The first 9 rows are patterns. Each new row is the sum of 2 different patterns, raised or lowered, with some noise. Before adding, each is slid sideways (what falls off one end comes back at the other), maybe read backwards, and multiplied by a number that may be negative. Names go in the order of the patterns.
(in the rows, 128 means zero)
Some rows, each with the names of its patterns after it:
[149 106 124 133 130  82  91 127 131 141 126 144 125 123 118 123 136 133
 169 150  78 119 122 145 106 138 125 135 135 119 127 141 104 152] : (1)
[137  78  92 137 127  78 118 117 101 140 125  78 178 102 130  98 131 123
 131 120 115 120 122  79 132 120 175 139 115 125 140 126 124 138] : (7)
[120 178 111 131 129 126 141 147 145 140 128 127 108 118  91 136 138 109
 153 113 149 143 135 136  96 114 140 139  78 136  78 166 122 138] : (6)
[126 140 150 149 119 132 131  78 115 119 130 134 106 118 152 117 121  97
 134 135 129 124 121 115 134 104 119 140 129 113 113 178  94 172] : (4)
[125 125 161 129 128 104 136 122 143  78 126 121 130  85  97  89  83 145
 132 141  93 117 101  78 110 117 143 140 138 140 122 138 128 117] : (5)
[139 124 156 133 113 140 113 120 120 132 130 127 147 127 143 124 125  89
 129 117 136 127 126 126 131 116 127 121 133 134 152 104 125 117] : (2)
[127 128 157 148 134 121  78 144 136 116 132 153 122 137  78 136 105 138
 150 110  99 128 127 108 124 126 126 140 130 111 178 143 132  91] : (8)
[132 151 134 113 135 150 128 123 138 140 127 117 122 149 173 136 126 119
 178 134 138 157 132 155 115 128 108 120 128 118 135 123 108  95] : (0)
[153 131 127 116 116 124 130 148 156 134 108 111 139 128 155 105 114 122
 147 150 105  85  78 178 131 120  78 133 111 103 137 146 113 125] : (3)

New rows, each followed by the names of its patterns:
[115 109 139 112 131 173 130 126  83 114 123  98 115 110 121 161 112 111
  92  94  94 121 109  79 130 109 123 131 109 133 142 161 140 112] : (4) (5)
[158 174 197 208  97 136 161 143 148 142 139 152 147 175 163 151 118 219
 163 178 112 162 146 117  75 166 151 161 151 154 132 129 131 149] : (1) (6)
[136 125  94 143  92 158 109 116  94 132 104 149 177 144 128 120 108 152
 133 109 138 141 143 124  86 122 126 145 136 135 149 138 122 118] : (4) (2)
[ 99  91 128  98  58 103 113 127 117 111  83 157  79 121  88 151 107 137
 101  87 122 133  77 123 124 161 127 108 107 125 125  86 115 124] : (7) (8)
[150 130 152 203 134 167 168 143 174 136 145 136 122 159 134 149 109 146
 151 155 170 147 130 148 163 155 139 164 158 143 113 110 165 184] : (1) (0)
[135  92 104 115 121  99 145 116 134 115 119 113 103  89 119 130 129 102
 107  76 152 128 129  92 105 115 143 169  68 124 128 156 106 127] : (2) (3)
[109 134 103 127 140 111  92 102 105 118 130  85 104 110 120 119 125  79
  94 129 135 144 140 114 120  77 130 148 128 133  95 135 114 119] : (8) (3)
[191 176 200 191 151 145 135 154 185 177 203 158 167 115 141 160 135 176
 156 161 158 160 158 110 152 141 176 153 194 140 205 145 159 156] : (5) (2)
[112 112 139 110 181 106 118  85 104 114  96 127 124 139 157 139 130 146
 141 103 100 188 112 172 110 157  57 128  90 125 121 153  99 127] : (6) (8)
[138 166 173  85 154 171 142 147 145 113 125 164 103 155 152 172 170 133
 128 162 121 157 123 158 128 135 134 143 138 132 177 128 188  96] : (7) (6)
[189  95 190 108 166 161 170 143 183 192 154 166 128 199 138 180 191 133
 149 122 142 142 152 168 158 159 154 154 151 115 194 141 175 136] : (6) (5)
[162  70 119 137 182 141 159 188 119 107 166 115 122 109 123 140 136 165
 139 102  99 173 143 192  86 139  98 159 102 155 116 113 157 162] : (6) (3)
[152 110 166 168 154 163 156 159 159 138 153 177 164 169 157 145 171 138
 162 160 192 206 138 162 150 130 131 147 157 119 202 113 182 166] : (4) (2)
[120 115  80  74  56 123 118 100  73  68 123 139 126  45 105 104 128  90
 137 130  95  71 118 101  80 108  99 117  89  98  79  73  69  64] : (0) (3)
[ 84  71  93 124 119  95 110  70  92 103 133  93  88 129 127  67 137 114
 116  86 143 137  94  89 101 144 105 120  92 102  97 114 108 101] : (8) (3)
[121 111 124 124  88 140 119  90  98 105 124  93 131 137 130 157 100 124
  94 152 140 140 159 115 152 135 124  90 116 121 119 124 110  90] : (1) (5)
[127  96  48  85  93 128 127 109  91  51  95 108  98  89 117 109 121  50
 138  85 106  86 113  98 114  85  71  98 106 111  87 102  77 159] : (8) (3)
[146 155 139 135 152 152 149 157 154 174 140 164 112 166 183 127 173 149
 180 144 151 102 178 189 129 116 152 146 145 162 142 156  96 157] : (7) (6)
[112 106 127 138 118 154 125 140 140 108 122 139 125 144 127 107 132  97
 152 120 143 127 157 130 112 115 145 143 137 140 166 156 127 115] : (1) (6)
[104 101 113 122 137  82  66  57  93  83  53 105 103 102  53  69  85  72
  80  52  89  64 115  45  99  70  71  95  94 105  94 108 110 105] : (5) (0)
[146 129 168 150 129 124 120 149 148 140  99 172 101 154 165 139 142 124
 152 108 139 138 102 147 135 131 122 126 152 129 143 147 129 140] : (4) (0)
[125 150 176 150 101  91 125 130 141 137 144 131 141 127 132 121 141 174
 174  82 133 117 188 117 150 137 174 166 156 164 135 110 150 183] : (1) (5)
[172 162 179 176 155 167 182 164 100 152  97 154 119 149 143 180 120 129
 183 139 168 150 155 146 178 131 175 147 193 150 179 153 160 158] : (4) (5)
[139 130 112 117 154  70 109 145 150  90  68  92 140 131 143 120  93 141
 160 126 145  74 132 139 147  86 134 108 111 121 116 133 110 101] : (6) (3)
[ 80  90 100  77 123  92 113  64  59 109  98 113  95 118  80  94  81 101
 111 106  81 102 127 116  96 109 105 136 106 119  86 113  67  98] : (2) (0)
[150 140 108 129 179 103 144 116 158 106 111 113 132 107 149  96 179 126
 129  68 119 151 121 117 128 125 109 106 168 176 118 132 155 138] : (7) (4)
[136 132  93 140 133 116 159 122 139 158 182 115 120 143 113 131 158 134
 170 113 141 105 130 146 164 165 165 136 131 142  98 110 157 147] : (1) (8)
[136  97 135 116 123  89 127 125 115 131 108 157 144 120 120 145  81 183
 140  91 159 104 157 129 141  75 162 107 134 140 109 133 170 131] : (6) (4)
[149 148 129 145 136 135 145 159 144 141 133 132 145 157 156  95 148 126
 135 105 122 116 109 168 146 162 116 133  93 110 121 137 147 145] : (5) (2)
[111 111  75  64 105 136 139  25  82 119 133  67 106 144 105  83 102 105
  70 101 115 105 116  75  88  47  60  83  63 118  89  87  27  96] : (0) (3)
[127 161 147 150 106 145 109 207 139 165 125 120 142 169 138 141 157 154
 133 145  91 138 152 111 125 157 175 145 145 109 113 119 162 167] : (2) (8)
[136 147 131 140  89 144 128 143  95 149 145 166 142 131 122 157 149 172
 160 131 132 120 132 104 151 173 141 126 136 140 109 132 137 116] : (1) (5)
[101 141 143 105 103  67 125 100 102  63 125  93  97 150 131  81  97 141
 114 115 145 101 135 143  54 147  80 149  83  99  97 106 141 128] : (7) (6)
[131 140 126 127 121  92 109 182 130 139  81 149 119 145 124 140 137 132
 121 146 102 103 160 120 132 155 170 173 125 122 101 151 121 140] : (1) (2)
[144 159 162 125 130 158 187 136 102  95 170 147 138  99 142 143 125 133
 157 144 136 129 119 134 133 121 133 128 134 154 130 148 130 169] : (0) (3)
[101  37  72  89  74 100  75 119  89  59  74  83 115 100  88  76 104  85
 111  65  81 109 115  97  84 140  56 129  92 108 132 114  74 113] : (4) (3)
[154 144 156 159 170 168 142 171 107 132 105 112 169 151 155 115 120 118
 107 187 171 140 110 200 151 166 154 139 149 212 106 168 138 173] : (7) (5)
[ 97  75 120  82 110  54  49 126 105 108  78 116 111  62  92  85  92 105
  99 106  68  83 108  98  60  89 111 172  93  93 101 110  86  91] : (1) (6)
[111 140 161 153 112 142 115 134 160 111 141 130 147 127 125 135 132 174
 139 135 147 127 115 100 120 131 141 127 145 117 133 117 135 153] : (7) (2)
[112 144  92 141 147 172 145 168 138 168 147 140 163 169 155 141 138 162
 173 143 118 139 201 136 169 160 164 180 136 150 104 128 155 143] : (6) (0)
[123 113 167 161 167 145 141 167 139 148 133 165 180 169 184 148 140 181
 119 164 154 153 143 140 229 140 190 149 209 173 214 123 169 158] : (6) (4)
[138 139 101 142 128 119 141 126 156 127 137 108 122 137 108 151 156 173
 102  93 111 121 136 114 137 107 139 125 144 129 139 119 127 128] : (5) (0)
[128 105 122 130 115 154 122 122 136 110 104 101 103  89 155  97 127 135
 102 129 136 143 106 115 142 154 152  82 115 148 154 123 118 148] : (4) (3)
[102 115  66 117  28  95 107  80  99 109 129  66  86  90  80 104  93  96
  96 117 108  86  96 120 100 119 107 111 137 100 109 107  93  91] : (4) (5)
[132 118 148 130 154 124 130 163 118 125 160 165 155 115 119 123 137 133
 130 128 153 131 107 116 165 131 103  98 125 114 114 137 109 119] : (2) (0)
[134 126 151 142 155 150 129 147 146 123 138 105 170 138 153 119 164 135
 158  98 132 128 132 116 100 109 127 152 154 141 106 113 139 102] : (5) (2)
[119 133  91 108 114 141 116 135  96 124  81 156 151  99 129 132 120 132
 120 100 175 142 124 100 104 129 125 114 124 118  81 123 115 142] : (7) (8)
[130 119  98 145 144  97  93 150 148 166 118 138 106 163 146 177 118 135
 153 133 145 143 131 148 127 100  85 133 134  94 150 101 156  97] : (5) (8)
[ 93 107  85  97  59  65 101 128  90  87 101 117  83 107  92  98 104 107
  90 101  61 122  91  99  56 115 105  97 108  81 101  94 100 105] : (1) (2)
[133 133 141 116 119 129 116  98 146  75 148 146 147 120 200 119 126  89
 165 170 157 127 121 133 138 129  98 102 126 151 128 138  96 124] : (6) (3)
[152 137  87 184 150 200 101 139 155 153 144 128 155 135 181 143 167 153
 140 189 175 192 148 130 139 151 127 126 151 157 144 155 117 170] : (6) (0)
[121 123 124  92 117  89 125 100 156 101  89 141 134  73 109 160 160 135
 114 102  91 111 127 156 113 124 120 110  78  93 143 122 115  80] : (1) (8)
[125  90  96  97 116 166 107 117  74 143 113 104 123 104 125 128 124 123
 179 139 108 102 145 118 171 110 137  97 123 128 110  86 191 133] : (2) (8)
[170 103 161 101 164  80 114 127 109 116 173 138 122 102  93  92 103 108
 118 116  58 153  97 126 133 126 129 107  99 127 149  84 106  58] : (6) (8)
[173 154 151 158 181 169 193 161 142 149 159 144 164 159 168 127 159 177
 157 156 149 136 189 155 158 128 130 128 121 155  99 190 111 180] : (4) (0)
[ 81 103 132 111 153  94 104  61 111 129 121 106 106 121 130 127  99 114
  94 121 119 130  92  94  94 122 119 130  78 107  91 113  95  79] : (5) (3)
[136 151 200 171 191 126 176 198 143  70 171 149 163 169 154 141 127 148
 145 157 176 206 241 148 143 182 155 155 115 168 142 153 200 167] : (1) (6)
[126 179 151 137 161 167 174 219 169 151 203 177 145 132 190 184 165 184
 161 149 121 192 139 188 153 173 160 159 129 161 151 180 151 167] : (7) (5)
[ 96 102 148 146 148 104 161 147 143 144 113 111 104 130 140 148 146 126
 125  81 120 176 120 128 140 161 115 174 134 122  93 175 159 168] : (1) (3)
[120 154 125  85 106 102 137 116 145 102 149  89 134 120 145 145 155 161
 118 115 107 168 142 132 156 148 118 141 103 115  96 125 117 113] : (5) (8)
[ 88  95 132 114 110 113  99  82  76 144  96 101  87 112  98 101  81  74
 111 116  94 111  86  98 121 103 103 107 132 125  94 113 121 106] : (1) (0)
[132 145 108 134 143 112 121 143 104 153 120 145 131 109  88 102 123  94
 184  76 133 143 122 102 136 138 152 127 147 123 110 132 141 148] : (4) (8)
[153 112 127 103 123  71 166 149 116 127 130 130 101  90 106 159 139 117
  87  89  62 110 136 135  91 145 167 103 137 116 108 128 129 135] : (1) (3)
[151 139  92  75  80  80  83 122  95  48  74  74 103  97  99  92 107 130
  95 109 124 117  75  81 113 112 148  95  86  81 111 103  86  90] : (4) (8)
[155 178 170 157  94 172 134 140 157 141  84 143 151 173 104 112 127 181
 169 132 185 145 176 117 165 138 164 173 178 159 108 160 148 128] : (8) (3)
[170 139 138 130 108 153 145 146 143 170 133 142  67 151 109 155 159 124
 111 140 127 124 130 141 144 171 116 124 167 160 137 140 140 124] : (2) (8)
[ 83 165  86 147 119 129 134 140  88 130 112  64  66 119 146 123 101 101
 129  97 106  98 120 129 115 112  79  69 118  99 102 109 131 123] : (1) (4)
